Each new row is followed by its nearest point in the smallest flat space through zero that holds the last named rows.

Q227 (4 x 15)
[[-22 -44 -21 -44  -2 -22  22 -21  49  -4 -23 -16   8  16  36]
 [-25 -21 -10 -65  33 -49  61  11 -27   8  11 -23  43   6   2]
 [-13 -26   5 -63  67 -38  44  11   6  13 -14 -47  12  19  -1]
 [ -7  -6 -32  -5   9 -17  42  38  -2  20 -15 -16  18   3  25]]
New rows:
[ 14 -15 -31 -27  15 -22 -24  -6  31  -3   1  24   3  16  -2]
[ -6 -16  -1 -16  -1  -4  -1 -15  20  -5  -7  -4  -2   6   8]
[ -2  31 -24 -30   7  -1  -5 -30   2  26 -18 -31 -27 -33 -27]
[  3  -2  11  -7  18  -1  -4  -3   4   0  -3 -10  -7   4  -8]
[ -1  34  29  18   2   6  21  12 -20   9 -17 -18  34   1 -24]
[  7  17   5   8  16  -1   8  21 -28   9   8  -4   4  -5 -14]
[-24 -17  18  13 -28 -36 -32  27  31 -15 -31 -15  -7  19  32]
[ -2 -14 -13   3 -10   5  -3  -4  35   0 -20  -4 -10   7  23]
[  8 -33  -2 -30  -3   7  28  17 -21   1  16  29  19 -22  14]
[-12  -4 -11 -15 -10 -16  22   2 -18   0  12   6  23  -4   5]
[-11 -34   9   7  26  26  35 -18  33 -10 -35   4 -27   8   2]
[  1 -17   0  -9  14   2  -5  -7  37   1 -23 -17 -17  12  12]

Q698 (4 x 15)
[[  4  -6  23 -36  -6  20  -6 -20 -42  16  53  12 -36  -4 -23]
 [-31 -10 -21  -5 -33 -10 -25   0  13 -21  41  -1 -33  21  22]
 [ -1  -8  39 -33  15 -16  31   0 -15   0 -28 -37  -6  25 -13]
 [ -1  26 -33   7 -11 -18  19  55  17 -39 -23  25 -32  46  -8]]
New rows:
[-34 -22 -16   2   3 -39 -49   4 -26 -18   2 -23 -18 -21   7]
[-21 -13  -4  -2 -15  -8 -15 -11  10  -6  17 -15  -6   6  19]
[-17 -12 -17 -23  15 -13  -5 -38  -5 -42  18 -13 -35  13  -5]
[-18 -10   5 -19 -15  -8  -5  -4  -3  -9  22 -13 -25  19   6]
[  6  23  -4  49  -9  41  -8   6 -23  34 -13 -36  -3 -35  10]
[ 11   1  -2  16   9  12  -7 -11   1  15  -3   7  25 -28   1]
[ -1  45  33  20   1 -15   5   8  -2   6  47 -20  -5 -40  -3]
[  3  -3   4  -2   0   9  -7 -11  -9  10  15   4   1 -12  -3]
[-30  -2  13  29  32  16   4  28  -7 -14  23   4   6  20  10]
[-2  2 -6  2 -4 -2 -1  6  4 -6  0  3 -4  5  2]
[-16  10 -31  19 -17  16   3  33 -39   2 -37  25 -12  11 -39]
[ 16  22 -15   6   3   4  14  29  -4  -9 -11  31 -13  10 -19]

Q35 (4 x 15)
[[-23   8 -18   5  63 -37 -17  -3   6   1 -40 -12 -10  44   2]
 [ 13   8  45  42  11   5  11 -26   1 -17  -4  10  32 -11 -21]
 [ 21 -32  -6 -34  22  12 -36  -8  20  35   5 -38   2  26  43]
 [  8  24  48  21  36  11 -11  -6  16  12 -49  -7  26  14   5]]
New rows:
[ -3  43  46 -12   5  20   9 -18  -8  -3  10  -1   8   5  14]
[  9  12  29   9  -3  16   1   0   5   5 -14   2  15  -7   1]
[-10  52   1  33  -4  17   7  28 -23  18 -13 -16   3  -1   0]
[ -9  30  14   4  -6   7   7  19   0   3 -30  11  -1  -6  -5]
[ 14  -5  28 -18 -18  -3  17   7  -2  -8  -2 -15  -3 -20  11]
[  9   1  10  -4 -17  16   2   4   1   5   5   1   5 -12   4]

Q810 (4 x 15)
[[-35   4  32 -11 -15  23 -28  39   5  24 -74  -1  36  -2  -9]
 [-10   4  -3  13  30  48  22  22  10   2 -14   5  32  -2 -70]
 [ 20   2  10   9 -10  25  21 -12  55  12  -8  -8  -5  23 -56]
 [-23 -18  21 -27   0  -3  34  17  48  15  24  22  11  11  -3]]
New rows:
[ 14  -6   5  -7 -13  22  31  -3 -19 -36 -21   1  28   4  18]
[ -4   1  -2   2   5   4  -3   5 -10  -2  -5   0   6  -4  -1]
[ 11  -4   3  19   9  -5  35  -9 -11 -25  31   1   9   8   6]
[  7  -3 -14   3  15  -4  17  -8  -4 -11  33   5  -6  -2  -3]
[ 13 -13  -2  21   5  -5  12  36  -3   1  13  -8  27  35   1]
[-5 -2  0 -2  8  5  9  6  3  0  6  5  6 -1 -8]
[-17 -33  28   5 -13  33  24  23 -11  25 -18  30   6 -34  10]
[-27  -5  13 -14   5   7   2  26   3   9 -13  12  23  -5   0]
[-35  18  26 -21 -15  10  11  -1 -24  22 -15   1 -24  23 -35]
[ -7   1  10  -2  -5  10  -2   9  12   9 -19  -1   9   4 -12]
[-32  -2   7 -14 -19  30  -5 -19  24  18  17  33  25  20 -13]
[-13  -7  14 -12  -1   7  16  12  29  11   0   9  11   7 -12]

Q643 (4 x 15)
[[ 18 -26   7  -5  -5  -4 -24  27  -2 -22  -7  12   9 -11  -4]
 [ -2   7  12 -27 -41   2 -14   1   2  -7 -27  36  18   2  21]
 [ 33 -12   0 -17   3   2  35  18  -1  -2 -16  19 -15  -2 -21]
 [ 44 -23  33   2 -25  16 -12  14  29  25 -41  24 -54   5 -13]]
New rows:
[ -1 -13   0 -42 -24 -24  16  13   4 -36   2  33  -6  33  17]
[  9   1   0 -29 -19  -2  12  11  -7 -15 -17  30  18  -2   5]
[ -6  25   5  -7   0  16  -1  19  -1 -11  -5 -32 -31  -7  18]
[-2  2  2  7  2  2 -2 -5  4  8  2 -6 -8  2  0]
[-19  17 -17 -10 -26  11 -22  -3  41  25  -7  24  -4 -22  35]
[-14  15  13  -4 -30   6 -20 -16  10  12 -15  12   1   8  22]
[ 18   5 -27  13   6  48  12 -58  29  29   5 -11 -18   1  35]
[-13  22   4  14  -1   9  12 -29  13  34   0 -13 -27  14   4]

Q730 (4 x 15)
[[-25  47  -8   8   9 -17   7 -20  37 -17 -35  51 -70   8  39]
 [ 11 -10 -39  51   2 -45   6  -9   8   1  26  -9  -2  -2  14]
 [-13   2 -33   6   7 -15   7   9  -6  16  17 -20 -21  12 -24]
 [-25  25 -12 -33   2 -24 -47   7   3   2  18  -1 -43  -1 -42]]
New rows:
[-10  43 -38   9   2 -24 -12 -10  21  -4 -32   4 -57  19  16]
[-23  33 -25   9   9 -25   3  -9  22  -3 -10  23 -59  10  11]
[-21  27  19  35   0   9  -7 -10   1 -15 -28  -7 -28   9  49]
[ -4  15   3  11   3   0  14 -12  17 -10 -23  26 -19   3  31]
[ -5  -3 -34 -12  26  -7   8 -37  12  -9  10   4 -41  30   3]
[-16  16 -24   9   7 -15   9  -2   9   4  -2   5 -36  10   0]

Q638 (4 x 15)
[[-15  -5  -2  34   5 -30  48  -8 -54  19 -53 -26   5   5 -40]
 [  7  -2   5 -37  20 -52  58  11  -4  19 -35 -41   6 -31 -21]
 [ 25   4  11 -21   0 -54  43  18 -10  62 -18 -36  -1  15 -20]
 [ 28 -10 -18   8 -26 -10  25   2  15  17  -4 -52  29 -17   0]]
New rows:
[ -4  16 -32  55  -9  19 -13 -21   4  38  27 -13  21 -43  40]
[ 13  -9 -20  32 -31  24 -10  -8  11  -5  12 -19  22  -2  10]
[-12   0 -13  -3  30  -3  -2   0  34  -6 -37 -20  -4   2 -10]
[ -5  -2  -1 -10   9  -7  12   0   0  -9 -10  -6   2 -17  -4]
[-42   3  -5  -2 -12  -8  25  20  -1  36  33 -42 -58 -12   3]
[  9   2   5 -11   1 -17  11   7   0  20  -2  -8  -2   6  -4]
[ 19  19   3 -18   7  19  17  -8 -12  -3  -6  -9 -33   1  32]
[  0   2   4 -12   6  -4  -1   3   5   1   3   4  -4  -2   2]
[ -7 -14  -9   4 -23  17   6   6  29  14 -38 -24 -16   3  -7]
[  7  -4  -7   9 -10  -2   9  -1   1   5  -4 -17  10  -4  -2]
[ 18   6  29  -5 -22 -13 -13  13  -8  19  38   9   1 -25 -24]
[ 12   3   4 -11  -4  -6  -4   7   9  16  11   0  -3  10   5]

Q952 (4 x 15)
[[-12  29 -35 -45  25 -11 -15 -19  18 -16 -32 -16 -12 -40  21]
 [ -8 -23 -50 -25  25 -40  11 -38  -5 -19   2  -8  15 -34   0]
 [ 30 -22 -14 -18   4 -40  -6 -28  17  23  29 -20   1 -19 -38]
 [ -6 -20 -43 -35   7 -32  18 -74  -1 -22 -28  37  19 -22  23]]
New rows:
[ -6  47  31   0   1 -21  -5 -11  -2  -4   2 -31 -18  -2 -31]
[  9  15   6  -8   2   1 -15  12  14  12   4 -20 -13  -7 -10]
[-45 -22   1  17  13   3  23  16  -3  -7  19 -22  -5   5 -11]
[-15 -13  -8  20  12   0   9  25 -20 -12  18 -16   9   1  -4]
[ -2 -12  22  -1  29 -14 -30  -6  -5 -10 -16 -13 -31 -43 -36]
[  5   7 -10 -14  11 -11 -11   3  11   5   6 -24  -8 -18 -11]
[ -3  20   2 -52 -15  -7   7 -12 -13   3  17  31   4   4  52]
[ -3   8  -3 -14  -5   3   2 -24   4  -7 -24  23   0  -1  19]
[ -1 -29   9   1  12 -12  -5 -20  24  -3  19  25  -1 -23   0]
[  9 -14  -7  -6  -2 -15   4 -22   2   4   5   7   6  -3  -7]
[ -7 -16   0   1  -4   1  -5   0  22   2 -28   4   6 -27  13]
[ -3   7  -6 -10   2   0  -2  -9   4  -4 -12   5  -2  -6   9]

Q521 (4 x 15)
[[ 25   3 -41  46 -23  21   7  38  26   7 -17 -51  17   6  20]
 [ 10  22  14  -5 -18   6   3  24  25  40 -20 -15  37  11  13]
 [ 18  11  27 -31   3  26 -13 -39 -55   3   7  12  12   8  29]
 [-22  18  11 -31   5  -9  -2 -45 -14 -21 -38   2  -6 -11  20]]
New rows:
[ 52   2 -28   4 -20  10   5  52   1   4 -18   5 -28  32  -7]
[ 19  -7 -17  26  -9  13   2  27   9   9  11 -17   7   7   0]
[  0  -1  -9  29   5  -5 -36   2  10   1  40  17  10  20  -2]
[ 10 -13  -2  11   2   5  -1  15  -3   5  27   7  -3   5 -13]
[ 36 -35 -14  32  12  -1   0   1  34  24  15   6  14   4  11]
[ 15  -9 -11  22  -6   8   2  28   9  12  18  -7   6   7  -7]
[  3   0 -52   3 -25  -6  -4  13  35 -10  -3 -18  11   0 -24]
[ -3  -4 -25  26  -7  -6   7  23  29  -4 -10 -20  -3  -3  -6]
[  4  17   0  -7 -17  -4 -12   0  52  35  15  19  -3 -52   1]
[ -9   5  10  -5  -3 -14   4  17  26  18  -5   5   9   1 -13]
[ -2  13 -20  15 -28 -22   6 -26  -4   2 -12  41   4 -20 -31]
[-14  -2   2  -5   6 -13   2  -5   7  -8  -3   8 -10  -6 -10]

Q900 (4 x 15)
[[ 10  47  14 -19  16   7 -45  13 -19   2  25 -21  -8   4  -3]
 [-33  -5  -5  38  13 -13  28   6   7  -9  33  25  15  -6  25]
 [ 33 -12  -9  29 -23   3  11 -21  11   4  26  -9 -34 -12 -38]
 [  4  15  46  -2  -6 -44  26  -3 -18   1 -19   7  17 -36 -39]]
New rows:
[-27 -11  -4   8 -11  36  40 -16  14   7 -22  -7   0 -16  18]
[ -9 -28 -13   7  -6   2  20  -5  12  -1 -16  11   5   4  10]
[ 27 -15  39 -52   9   1  -6 -26  24  46  -2  24 -19 -21 -29]
[ 24   1  14 -17 -14  -6  -3  -9  -6   6 -24 -12  -8  -9 -32]
[ -3 -25 -28 -19  19 -10 -23 -10  23   9 -10 -20 -13  10  -3]
[  8 -12 -16 -11  -5  18 -11  -3   7   2 -12  -7  -8  14   6]
[  7  14  17   6  14 -42  23 -21  63  -9  -4   0   5 -33 -29]
[  5  -2  19  16  -9 -25  27  -8  -3   0   0   8   3 -24 -27]
[-23 -20   8 -54  20 -24 -12  14 -14  -9 -15  10  -9  35 -34]
[ -1   5  11 -28   2  -2 -10   5  -8   2 -31  -4  12   3   1]
[ -6  39 -17  21  10 -12   4   7   1  -5  17 -22  -1  12 -48]
[ 10  19  10  12   1  -6  -6  -1  -6   0  28  -6 -11 -10 -16]

Q632 (4 x 15)
[[ 34 -31 -36  28  14  25 -12  69  15 -42  45 -55 -32 -31  30]
 [  3 -46 -53  40  -4  42 -23  -6  43 -37  37 -34 -35  -4  30]
 [ 25   0 -38  20  18 -11 -63  13  61 -16  27 -42 -26 -34  34]
 [ 24 -24 -55  54 -12  15 -34  26  63 -11  74 -28 -19  -1  25]]
New rows:
[-21  21  -9  26 -24 -10  -5  16  35  32 -26   7  24   2   3]
[  1  15   0   5  -8 -17 -12  -9  18  21  11  13  11   8  -5]
[ 29  10  35 -24  12   9   5  15  -8  12  18 -25   7  20  -8]
[ 10   9  11  -5   3  -9   9  26 -14   5   4   0   7  -4  -5]
[ 32  19  15   2   8  -3  30  27  10  12  24 -21  34   6  -3]
[ 17  12   6   5  -3 -13   9  40  -7  12  23   2  12   0  -7]
[ 13 -28  16 -36   2 -29  19  34  29  19  -6   3  26  19 -22]
[  8  15  13  -4  -3 -15   8  20  -9  15   7   9  14   3 -10]
[ 11 -20 -17  22  10 -21 -11 -10 -20  19 -20  -9  27 -18  31]
[  2   4   0  -4   6  -5 -10  -2   5  -2  -5  -5  -3  -8   4]
[-21  13  34 -32   8 -17  -6 -12  11  27   0   0  18  -5  26]
[ -2  21  13 -14   5 -22 -12 -13   2  15 -17   9   9  -4  -4]

Q97 (4 x 15)
[[  5  31 -62   4  -7  28 -21  47  -6  -4   8 -17 -50  13  13]
 [ 20 -11 -28 -10  -7  -7 -36  -2  34  19 -25 -26 -49 -18 -27]
 [-55  33  -4  62  15  -3  -6  34  19  51   8  -7   3   3  14]
 [-12 -14 -23  63 -35   8 -65  -1  27  31  -1 -26 -27  35  21]]
New rows:
[  6 -28  25  15 -12 -28   6  29 -35 -34  26  -4 -15 -15 -28]
[  7  -3   4 -11   0   1   7  -5  -8 -12   2   5   6   0   0]
[  1  -6  27 -37 -11  13 -28   5  36  -6  -2  33 -29 -11   4]
[ 14 -10  -3 -14  -3  -4  -7  -9   7  -2  -9  -5 -11  -7 -11]
[-19  21 -20  14   5   6 -47   0 -23 -24   1  -6   9   9  -5]
[ -2   5 -13  13  -9  11 -10  10  -5  -3   7  -3  -7  15  13]
[  1   4  25  -3 -14  11 -11   4  -1  27  20  -1   1  -3   0]
[-6 -2  5 10 -1 -2 -3 -2  3  6  0  0  4  2  2]

Q986 (4 x 15)
[[ 47  11  21 -36  -4  49  19 -33 -20 -12  26  -6 -17 -19  39]
 [-12  14  37  24  39 -33  38   3  -7  32 -14  56  43  15   7]
 [  9 -29  19  -7  -7  -6   1  -1 -15  14 -14  23  28 -72   8]
 [ -8   0 -22   4   8 -20   7 -17 -44 -31 -33  -3   4  16  16]]
New rows:
[ 31 -16 -33  -7  22   8  30   7  14  24 -29  13  22  35   1]
[-4 10  5  7 13 -8 11 -1 -3  3 -3 10  6 19  3]
[  0  -7  -4  31  -2  15 -28 -20 -11  13 -32  -4  28  11   1]
[ -8  -5  -7   6   2 -13  -1   1  -9  -4 -14   2   7  -1  -1]
[  5   7  16  23   5   8   9  12  34  -3  33  21 -10  27   9]
[ 2 19 16  4 10  9  9  6 25 17 22  6 -5 27 -5]

Q500 (4 x 15)
[[-11 -30   1  54  -3 -16 -14 -13   7   2 -29  22  37 -24  21]
 [ 14  10  -5   9  45  -1 -17 -22  -1  37   0  16 -15   2  34]
 [  2  -7  21   3  39   1  -9  18 -17   2 -30   9   9 -26  30]
 [ 10   6  44  16   5   0  -3 -44  -3  13 -21  25   3   0  -1]]
New rows:
[-36  -8  33   9 -27 -18 -33  15   1 -32 -23 -35 -16  32  24]
[ -7  -8   8   1 -13   0   5  12  -3 -16  -9  -3  12  -8  -8]
[  7  24 -20  32 -29  -5  32 -27   8 -29 -22 -17  -9 -10  19]
[ -5  -7  -4  15 -19  -5   1 -11   8  -3   1   3   9   2  -8]
[-19 -18 -34  21 -11  21  -9  11 -26   1 -35 -15  18  31  -7]
[ -9 -14 -17  13 -11  -6  -1  12   5  -8  -1  -4  13  -7   2]
[ 32  26  14  30   2  22  31  34  21  -3   6 -11  28  21  -1]
[-2  0  2 -5 -6  1  3  6 -1 -7  0 -4  1 -1 -6]

Q22 (4 x 15)
[[ 62 -11 -43  -8  47 -21  -2   8  14 -14  -9  17 -32   4 -59]
 [ 45  35  -9   4  31  16  65  38  11  40   0 -29 -18 -14 -16]
 [ 13  11 -24 -22  -6  17  36   0  31  21 -14   6   2  30   1]
 [ 26  35  28 -21  66  -2  11  10 -10  17  43   9 -38  45  -3]]
New rows:
[ 29 -15  -1   7 -31  -9  22  -5 -31 -20  31  29 -32   1   5]
[ 4 -2  1  0  9 -6 -9 -1 -4 -6  4  4 -6  1 -6]
[ 11 -29 -27 -10  32  34 -33   1   4  24 -25 -29 -23 -32  18]
[ 12  -4 -10   8   2  -3   3   7   0  -2  -8  -6  -2 -17 -13]
[-34  36 -15  -5 -11 -36  24  16  -2   2 -29 -19   5 -30  16]
[ -7   3   0  12 -18   9  17   9   0  10  -9 -18  12 -23   8]

Q378 (4 x 15)
[[ -6 -18 -32 -18 -32  22  10  15  24  26  14 -17   5  21 -12]
 [-19 -29 -51 -21  19 -19  -9   0  -2  54  21  13 -59  -8  35]
 [-13 -15  -4  16  17  34   8   3  23  -6 -18 -30 -45  11   4]
 [-16 -41 -54  -6 -28   9  34   9   1  33  34 -21 -53  49 -13]]
New rows:
[ 12  29  10  19 -31   7 -33   9  24  35 -25 -29 -21 -22  24]
[ -5   0  -2  -7  11  19 -15   6  26   8 -16  -8   1 -16  13]
[ 13   5  26 -21  29 -20 -12  32  -1   6  27 -30  27  26 -19]
[  5   5   4  -3 -12  -2   2   1  -2  -4   3   2  20   3  -9]
[  0   0 -19  28   2 -32 -25  18  13  -2   2   3  26  -9  22]
[  2   6   0  -9   3  -8 -12   0   0   7   0  11  13 -15   8]
[ 31  14  13  24  12  18  21   7  16 -27 -31 -32  -3  34   6]
[  0   3  22  23   4  28  12   0  11 -31 -20 -25  -7  14 -14]
[ 30  30   0  16  16 -14  -8 -27  24  34 -10  -6 -36  33 -15]
[ -5  -6  -3   7   9   1   4  -2  -2  -1  -1  -4 -23   4   4]
[ 33  -8  18  23 -28  -9 -26  -2 -34 -11 -10  25   1  24  19]
[  7   8  13   7  -1 -19   5  -7 -23 -13   6  11   7   2  -6]

Q28 (4 x 15)
[[  2  14  19 -25  14   2  -6 -26 -25 -11  -9  16 -16  -3 -10]
 [-19   5 -26 -16  19   6  33   6 -28  25  21  35  62 -37  -2]
 [ -6  -5  27  11  14   3  11  18 -31 -31  -4   2   4  23  -4]
 [ -4 -10 -15 -27   2 -22   0 -22  11  40 -41 -14   3 -19  12]]
New rows:
[-14  -1   3   3 -16   2 -18 -21  -7  -4  -7 -22  23  30   1]
[  0  -6   5   3   0  -4   0   3   0  -3 -10  -9  -4   8   3]
[ 11 -14  -8 -52  -7 -18   8 -21  42  52 -10 -17  -2 -12  -4]
[  2  -3 -25 -24  -8 -16  -9 -27  27  44 -26 -12  -4 -25  10]
[  7   9   4   1  22   6  41   8  -6   8   9 -27 -12   1  45]
[-4 -8  1  5  2 -4  7 10 -3  1 -8 -6  9  4  4]
